There are 3 nested groupings, the coarsest first. Each group lies inside one group of the grouping before and may be the whole of it. The rows also spread widely along 4 directions, which tell nothing about the answers.
In the rows, zero is written as 128.
Known rows, each followed by its group in each grouping:
[138 124 158 103 128  82 151 114 145  97 127 130 129 127  84] -> K718 K590 K483
[165 126 170 125 113  96 155 115 126  80 146  83 116 147 121] -> K718 K77 K32
[175 106 152 127 118 101 144 156 120  73 110  90 127 109 143] -> K718 K77 K928
[178 118 158 125 112  96 165 145 120  97  87 115 137 102 119] -> K718 K77 K260
[193 144 186 119 128  98 193 136 151 113 155 123 151  90  98] -> K398 K759 K459
[115 134 122 108 124 121 127 116 123 109 134  90 105 164 143] -> K927 K848 K646
[154 122 183 118 151 117 160 101 166  76 198  77 122 142 117] -> K398 K662 K509
[148 143 177 107 151 100 181  89 161 146 151 168 130 152  73] -> K398 K123 K377
[113 119 164  88 137  85 145  64 170  86 165 115 100 175  70] -> K718 K590 K947
[170 136 176 126 142 124 164 163 127 111 132 119 131 113 131] -> K398 K123 K749
[125 133 147  98 115  72 170  76 139 133 111 147 123 155  67] -> K718 K35 K308
[147 137 167 100 140  89 192  76 164 135 142 177 125 136  69] -> K398 K662 K444
[144 136 173 103 125  73 172  83 159 100 152 127 132 138  58] -> K718 K590 K460
[163 176 159 102 102  92 202  95 137 134 142 135 163 132  76] -> K927 K848 K274
[164 146 157 104 104  96 184 110 128 119 151 105 151 148 100] -> K927 K688 K477
[138 129 119 115 116 116 144 157 110 112  89 109 137  98 150] -> K927 K848 K109
[130 117 161  98 154 110 161 107 161 126 148 146 106 150  99] -> K398 K123 K187
[162 134 165 101 125  76 178  92 157  93 144  99 144 130  81] -> K718 K35 K166
[143 139 160 131 134 122 147 127 125 110 143 108 115 141 136] -> K398 K662 K509
[179 129 155 132 109  89 171 147 112 106  89 129 145 107 117] -> K718 K77 K928
[154 126 165 118 138 119 144 136 147  93 160  96 106 118 135] -> K398 K759 K459
[158  80 149 112 136 101 136 140 142  61 124  84 116 113 137] -> K718 K77 K928
[147 143 159 118 107  85 160 112 116 109 125  98 126 145 101] -> K718 K35 K308
[107 135 135  95 134 110 147  72 153 105 170  98 105 183 106] -> K927 K848 K646
[141 104 130 109 129  96 130 140 131  85 103  85 116 115 141] -> K718 K35 K166
[151 100 159  96 157 105 177 105 175 102 142 144 142  99  92] -> K398 K662 K509

New rows. What belongs after each?
[189 153 185 121 123  97 200 125 150 123 151 138 150  98  88] -> K398 K759 K459
[142  89 170  84 147  79 175  53 191  81 153 125 114 145  62] -> K718 K77 K260
[184 146 174 131 111  87 167 164 114  83 116 104 163  86 110] -> K718 K590 K483
[153 134 154 138 141 127 136 168 112 130 109 124 120 124 152] -> K398 K123 K377
[186 151 172 128 119 102 187 151 130 123 128 134 152  83 111] -> K398 K759 K459
[138 154 183 108 142 105 174  81 156 133 182 139 103 184  82] -> K398 K123 K187
[195 144 173 125 104  82 199 128 121 109 100 128 157 110  88] -> K718 K77 K260
[159 175 179 136 121 107 181 105 125 131 149 136 135 151  97] -> K398 K662 K509
[142 162 175 110 128  94 179  75 158 142 171 153 108 159  73] -> K398 K759 K459
[128 128 157 115 119  91 148  79 133 107 126 118  88 180 101] -> K718 K77 K260
[109 103 141 110 155 123 125 109 150 104 139 123  91 143 135] -> K398 K662 K509
[149 145 149 102 110 102 174 107 129 117 151 104 138 160 109] -> K927 K688 K477
[156 132 149 118 114  87 153 158 118 107  80 142 148  87 102] -> K718 K590 K483
[161 124 182 108 153 117 168 129 159 100 171 108 126 136 111] -> K398 K123 K187
[159  91 144 121 129 104 135 151 129  74 106  93 115 114 147] -> K718 K77 K928
[164  94 156 102 131  86 173 111 149  90 112 128 133 110  93] -> K718 K77 K32
[153 142 152 134 129 120 154 145 114 125 108 134 127 119 135] -> K398 K662 K509
[178 151 179 120 129  98 195 117 142 120 142 145 147 114  94] -> K398 K662 K444
[125 125 154 120 118  94 143  88 129 106 124 113  86 175 107] -> K718 K77 K260
[157 162 156  93 112  91 198  89 150 126 148 136 160 134  69] -> K927 K848 K274
[161 127 180  85 134  62 199  81 178  99 147 154 164 107  31] -> K718 K590 K483
[183 154 182 119 125  96 191 126 146 122 154 131 144 105  92] -> K398 K759 K459
[161 192 143 134  96 108 180 135  91 143 109 122 157 141 116] -> K927 K848 K646
[163 111 157 120 154 123 144 167 135 112 118 121 132 101 139] -> K398 K123 K377
[158 135 160 142 135 131 137 165 112  92 134  85 123 114 165] -> K398 K662 K509
[160 151 126 124  91 112 159 166  81 140  81 121 149 121 145] -> K927 K688 K477
[182 137 168 136 129 121 168 162 124  96 134 103 154  91 140] -> K398 K662 K509
[135  91 167  83 170 103 156  79 192  77 190 111 102 139  99] -> K398 K662 K444
[188 160 161 148  85  94 177 152  80 128  75 131 148 115 120] -> K718 K77 K32
[157 104 143 112 121  92 141 158 114  90  85  92 140  91 131] -> K718 K35 K308
[169 173 169 148 107 116 154 151 104 131 135 113 114 130 137] -> K398 K759 K459
[142 113 145 103 131  86 148 137 138  99  96 143 138  95  94] -> K718 K590 K483
[174 155 180 131 127 109 184 123 132 113 149 123 150 118 105] -> K398 K662 K509
[161 143 125 118 116 114 162 165 107 119  87 115 161  93 141] -> K927 K848 K646
[163 159 176 118 127  97 187 101 136 130 147 148 130 139  96] -> K398 K662 K444
[141 127 166 104 150 103 179  82 166 121 152 151 128 134  83] -> K398 K662 K509
[117 130 148  91 121  68 170  63 148 136 112 155 121 157  57] -> K718 K35 K308
[114 121 147  85 135  72 161  46 173 112 146 125 106 172  68] -> K718 K35 K166
[135 151 154 107 114  71 177  96 137 136 106 179 141 132  48] -> K718 K590 K483
[178 138 168 139 130 125 160 167 117 100 128  96 147  95 147] -> K398 K662 K509
[144 124 181  91 131  74 171  63 168  79 184  77 128 159  70] -> K718 K35 K308
[146 135 166 128 140 127 140 126 131  95 160  88 109 146 140] -> K398 K662 K509
[182 128 167 134 134 124 158 168 122  88 131  94 149  87 149] -> K398 K662 K509
[163 150 168 114 125  95 186 112 144 142 132 164 130 112  83] -> K398 K759 K459
[143 158 166 126 106  97 144 114 119 102 135 103 111 160 103] -> K718 K590 K947
[166 118 172 104 154 107 189 145 156 130 117 165 148  92  95] -> K398 K123 K749
[156  92 148 112 129  96 144 127 138  80 111 109 118 122 126] -> K718 K77 K928
[172 125 181 110 146 104 191 110 164 100 159 128 156 105  91] -> K398 K662 K509
[137 111 158 104 153 112 158 106 160 104 143 132 123 123 110] -> K398 K662 K509
[184 134 165 121 117  87 170 158 126  92 106 113 162  76  99] -> K718 K590 K460
[172 143 179 120 127 102 172 135 144 114 151 117 132 107 112] -> K398 K759 K459
[164 120 156 134 111 101 150 140 110  90 101  95 117 128 138] -> K718 K77 K260
[144  77 164  80 151  82 170  67 186  73 156 118 118 133  71] -> K718 K77 K32
[155 131 194 107 154 105 171  79 174  75 219  85 113 159  98] -> K398 K662 K444
[127 118 123 101 128 116 137 127 137  98 122  93 118 119 139] -> K927 K848 K109
[153 151 124 117 108 109 165 152 107 129  88 129 156 103 127] -> K927 K848 K646
[129 114 124 115 122  97 123 132 119 100  93  93 103 135 145] -> K718 K35 K166
[113 151 133 110 126 119 136  95 127 110 153  92 107 182 127] -> K927 K848 K646
[152 164 172 109 107  75 182  89 136 120 131 145 137 147  58] -> K718 K590 K947
[124 132 153 122 139 116 144 107 135 124 132 136 104 151 124] -> K398 K662 K509
